The same things were measured in two ways. Each way mixes the same 8 hidden numbers, adds some noise and spreads widely along 5 directions of its own, which tell nothing about the thing.
(in the rows, 128 means zero)
Some things both ways: the first way, then the second way.
[130 110 126  86  96 135  97 114 113 127 134 142 112 115 116 102 137 174]
[117 156 129 156 137 131 131  89 125 101 172 135  82 128 127 143  97 126
 137  94 129 141 136]

[179 128 145 125 145 137 123 120 126 130 135 154 100 125 109 112 128 141]
[140 126 128 105 105 107 135 117 112 115 112 119  88 131  81 132 110 111
 134 122 106 104 125]

[130 122 160 122 111 130 161 167 162 110 118  94 126 119 115 203 158 164]
[159 120 112  91 103 143 125 158 123 178  88 172 109 175  99 116  94  83
 137 150 133  59 119]

[ 93 119 121 127  81 125 125 148 143 114 121 105 129 151 130  93 131 118]
[157 158 114 111 142 126 110 138 135 108 162 115  83 117  73 163  94 107
 151 129 112 104 148]

[ 73 140 145 128 126 107 124 111 130 114 126 112 172 146 104 110  98 169]
[161 190 126 133 173 190  95  93 138 122 117 147 147 142 129 153 149 149
 121 122 105 187  96]

[146 143 165 132 118 133 156 129 107 123  85 166 147 131 113  88 129 112]
[161  87 138 113  72  87 154 107 127 130  94 101  77  97  46 127 102 123
 150 143  36  91 139]

[164 135 121 133 177 149 121 151 151 113 223 141 120 135  76 165 154 148]
[133  97 153  85  46  78 158 150 113 144  88 102  72 178  77 114  81  53
 121  79 133  64 154]

[ 89 158 139 165 104 138 114 121 119 150 103 124 106 144  99  22 115  68]
[131 162 151 129 143 154 136  71 129  99 142 127  66 104 130 134 126 159
 168 132  85 174 124]

[137 151  93 130  86  95  93 125 145 146 130 130 131 163 119 131  79 124]
[136 150 105 110 138 143 131 122 108 156  93 150 103 135 103 140 116 104
 133 114 127 110 111]

[147  87 154  98 118 136 135 128 103 114 117 132 116 113 121  84 159 167]
[137 147 144 154 154 112 135  62 135  87 181 121  76  99 101 144  97 166
 148 111  95 144 141]

[129 130 153 165 116 139 168 142 142 124  95 142 145 146 119  86 139  58]
[157 184 174 103 186 148 115  76 127  89 138 113  61 121 125 148 116 157
 154 112 128 183 140]

[140  93 162 122 172 159 166 140 143  94 198 152 132 119  77 143 206 119]
[206 134 159 120 137 124  85 113 141 103 125 123 114 143  79 142  95 136
 128 156  90 127 145]

[151  96 151  87 140 152 139 117 123  85  62 142 106 116 152 140 118 152]
[148 128 119 149 124 139 152  78  79 120  96 126  79 105  93 121  99 163
 121 111 113 126 107]

[204  91 203 106 157 130 199 159 102 104  97 150 119 103 104 148 215 152]
[174  89 107 125 100  92 108 122 136 166  76 169 154 160  53 110 110 116
 128 200  57  54 118]

[170 155 141 126 140 114 145 132 139 126 135 176 126 130 103 163 125 162]
[146 161 107 117 139 146 125 104 106 170  57 141 106 162  84 121 124 129
 131 142 102 126 105]

[164 154 105 126  41  81 110  93 126 170  91 159 163 145 125  99  71 110]
[142 134 129  94 133 129 130 116 136 129 131 149  94 104 105 155 117 106
 139 103 102 114 118]

[165 144 171 128 124  94 144 120 119 157 104 116 174 124  92 187 106 181]
[139 172 135 131 222 173  80  50 123 115 117 207 153 134 174 130 165 184
 153 186 121 175  85]

[113  86 143  98 120 159 128 120 118  96  91 141  89 128 146  44 138 122]
[178 155 110 150 150 134 102 101 120  76 159 109 103  96  63 159 101 157
 134 148  81 134 129]

[143 161 157 135 119 105 151 150 136 131  92 118 125 133 100 164 148 133]
[158 122 105 105 128 135 126 113 118 146  90 151 109 106  78 125 130 138
 165 193  68  94 111]

[121 142 152 136 117 104 133  95 131 119  72 146 111 136 110  31 152  66]
[138 194 138 140 174 198 100  83 120 109 121 146 138 146 166 146 158 150
 133 112 136 202 103]

[147  89 157  75 117 153 153  94  96  83  86 205 161 118 142  93 122 145]
[137 119 142 148  67 110 144 111 107 134  97 119  89 165 102 129  80  80
  83  52 120 122 130]

[ 44 129 130 109  86 147 100 134 123 127 137 103 142 133 119 100  94 182]
[132 184  97 159 138 193  89 123 130 153 123 189 141 203 150 129 119 103
 119 140 135 145  99]

[ 80 121 213 132 101 131 208 181 137  94  46 100 113 114 127  99 179 188]
[138 175 142 109 147 139 109 121 149 109 155 103 104 146 105 141 132 123
 190 166 113 132 162]

[153 128 128 125 148 145 104 113 164 128 185 146  91 117  87 152 134 128]
[181 149 118  85 131 147  79 159 120  89 133 140 114 146  89 150 110  95
 135 167 124 106 120]

Other things, the second way, with their names:
K_61: [143 117 141 118  82 136 152 132 110 117 128 111  73 120 110 130  95  99
 150 107 121 102 145]
K_759: [160 108 137 115  99 135 128 122 125 134 111 145 118 137 110 123 110 116
 139 140 107  98 126]
K_767: [169 128 129 100 136 149 132 127 143 164 104 146 141 135  99 138 123 126
 137 121 117  92 123]
K_37: [169 143 171 154 170 143 104  69 137 113 131 133 134 132 132 135 121 170
 144 145 108 154 148]
K_126: [137 148 131 162 168 145 107  62 141 139 131 183 148 160 137 116 127 170
 137 160 105 142 107]
K_491: [177  86 119 121  92 137 112 127  96 140  68 172 143 156 103 103 111 118
 119 180 113  74 104]
K_285: [172 104 145 133 160 125 105  75 138 109 139 182 137 105 121 137 116 167
 135 165  87 114 111]
K_286: [142 119 149 126 104 132 126  96 103 143  70 156  93 174 129 100 105 115
 134 149 115 121 118]
K_148: [106  92 174 146  82 120 177  65  88 140  70 134 114 153 162  87 130 135
 125  89 145 129 126]
K_648: [109 132 166 140 121 101 180  60 110 117 140 107  37 112 119 130  80 138
 128  34 136 140 146]
K_185: [166 111 149 133 115 131 135  98 114 133  99 137 121 144 110 120 105 138
 113 111 123 112 124]
K_539: [204  97 129  86  84  87  97 168 132  78 143  91  94  92  23 161  93  86
 155 185  56  64 160]
K_238: [144 130 129 125  97 134  95 138 146 111 148 163 136 163 126 142 113  81
 122 130 112 110 123]
K_341: [178 144  79 117 119 162 120 148 103 138 110 137  88 128  59 131  91 126
 146 176 101  84 112]
K_642: [174 125 107 125 151 104  81 115 136 105 139 156 143 135  63 137 115 137
 146 210  76  84 127]
K_205: [156 129 109 113 106 139 131 121  99 159  49 142 123 151  82 123 121 108
 105 120 103 112  96]
K_913: [201 140  77 155 128 131  78 141  86 114 113 133  76 122  33 149  58 114
 126 198  71  87 131]
K_963: [131 148 115 131 150 144 161  87 105 151 113 137  91 111 106 136 106 149
 124  71 140 121 113]
K_522: [182 140 166 154 132 137 154  63 131 180  67  99  92 138  73 120  95 175
 133 106  68 150 148]
K_799: [149 107 200 104 101 128 149  92 124 103 124 123  69 120 150 128 103 117
 139  82 125 141 143]
K_669: [140 120 134 147 106 114 160  75  95 181  45 127  76 152  81 102  92 138
 124 119  90 116 125]
K_139: [150 128 111 169 122 152 140  86 100 192  57 165 119 160 107 108  97 139
 112 129 103 114 108]
K_664: [152 130 117 117 100 130 116 120  85 123  71 141  86 158  91 120  97  99
 111 133 114 118 105]
K_991: [114 109 173 103  85  85 163 111  99  64 154  82  43  87 122 147  98  88
 146  57 140 118 163]
K_359: [163 134 117 100 144 113 104 127 110 125 121 151  72 133  80 133  86 112
 149 174 114  80 132]
K_401: [170 145 104 104 109 123 101 154 131 127 111 116 116 135  51 157 111  86
 132 147  77  99 131]
K_284: [144 167 121 168 170 180 130  66 107 201  54 168 134 176 134 107 123 170
 126 131 124 152 106]
K_930: [134 144 177  82 128 164 189 100 127 177  68  96 104 113 135 133 154 132
 157  48 143 145 138]
K_826: [167 137 143 107 174 139 117  91 141  90 161 136 105  85 100 138 131 183
 188 191  93 119 136]
K_439: [154 113  90 155  95 163 111 115  80 174  29 192 152 178 118  98 122 110
  99 173 103 104  75]
K_862: [186 123 101 133 120 160  97 126 117 174  59 175 151 163  85 113 120 128
 131 205  73  97  99]
K_843: [140 108 138 169 131 134 150  51  91 135  80 143 122 110 123 102 130 187
 143 156  91 132 113]
K_928: [134 190 143 110 160 151 153  90 149 171 127 120  41 151  98 137  89 136
 156  81 118 149 142]
K_766: [196 103 189 152  98 166 108 109 173 137 138 154 157 156 146 126 111 138
 139 149  85 130 148]
K_234: [127 147 106 116 147 114 120 104 106 148  93 160  98 166  93 113 111 122
 146 168 121  94 116]
K_127: [142 180 132  91 153 151 134 114  95 121 103 117  47 137 105 142 100 116
 128  80 157 148 118]

Some of these things the first way, each followed by its name:
[124  83 144 125 121 107 130 112 180 130 126  98  66 133 129  90 128 149] -> K_767
[156 124 123 105 118 126 135 127 132 101 128 168 119 134 115 140 158 117] -> K_139
[113 135 143 117 108 115 146 131 123 106 116 148 145 145 115 116 128 152] -> K_401
[ 80  73 183 120 125 152 156 162 102 113 108  68 152 125 133 114 125 220] -> K_126
[160 138 136 120 130 167 132 106 119 124 111 195 131 131 128 128  78 110] -> K_664
[ 96 138 119 119 109 152 117 157 162  99 108  93  88 129 130 154 141 132] -> K_341
[171 110 151  90 125 122 151 131 102  96  98 155 151 110 114 146 168 155] -> K_648
[104 142 151 115 108 133 142 136 143  93  86 120 111 118 109 136 173 117] -> K_61
[ 79  63 154 137 120 154 144 120 158 114 136 117 104 135 136  59 120 141] -> K_37
[122 124 143 131 111 145 146 133 144 113 111 149 118 133 122  92 139 100] -> K_539
[ 95 130 128 125  78 127 122 124 105 127 107 109 187 129 120  87 114 125] -> K_238
[176 143 154 116 107 129 185 154 106  92  63 194 171 129 135 151 145 111] -> K_669
[183 131 166 113 146 173 131  97 141 141 163 217  98 101  97 151 102 168] -> K_286
[ 80  95 133 137 107 153 139 170 119 121 127  56 169 148 145 130  88 184] -> K_642
[139 104 161 123 124 147 155 125 146 113  78 159  98 132 147 121 106 121] -> K_127
[141 129 108  87 137 175 113 136 133  91 197 206  95 132  89 190 176 114] -> K_913
[109 133 194 118  85 130 204 155 126  87  14 137 194 120 151 172 131 143] -> K_862
[138 122 143 141 148 148 125 112 136 125  90 128  94 130 128  62 114  91] -> K_148
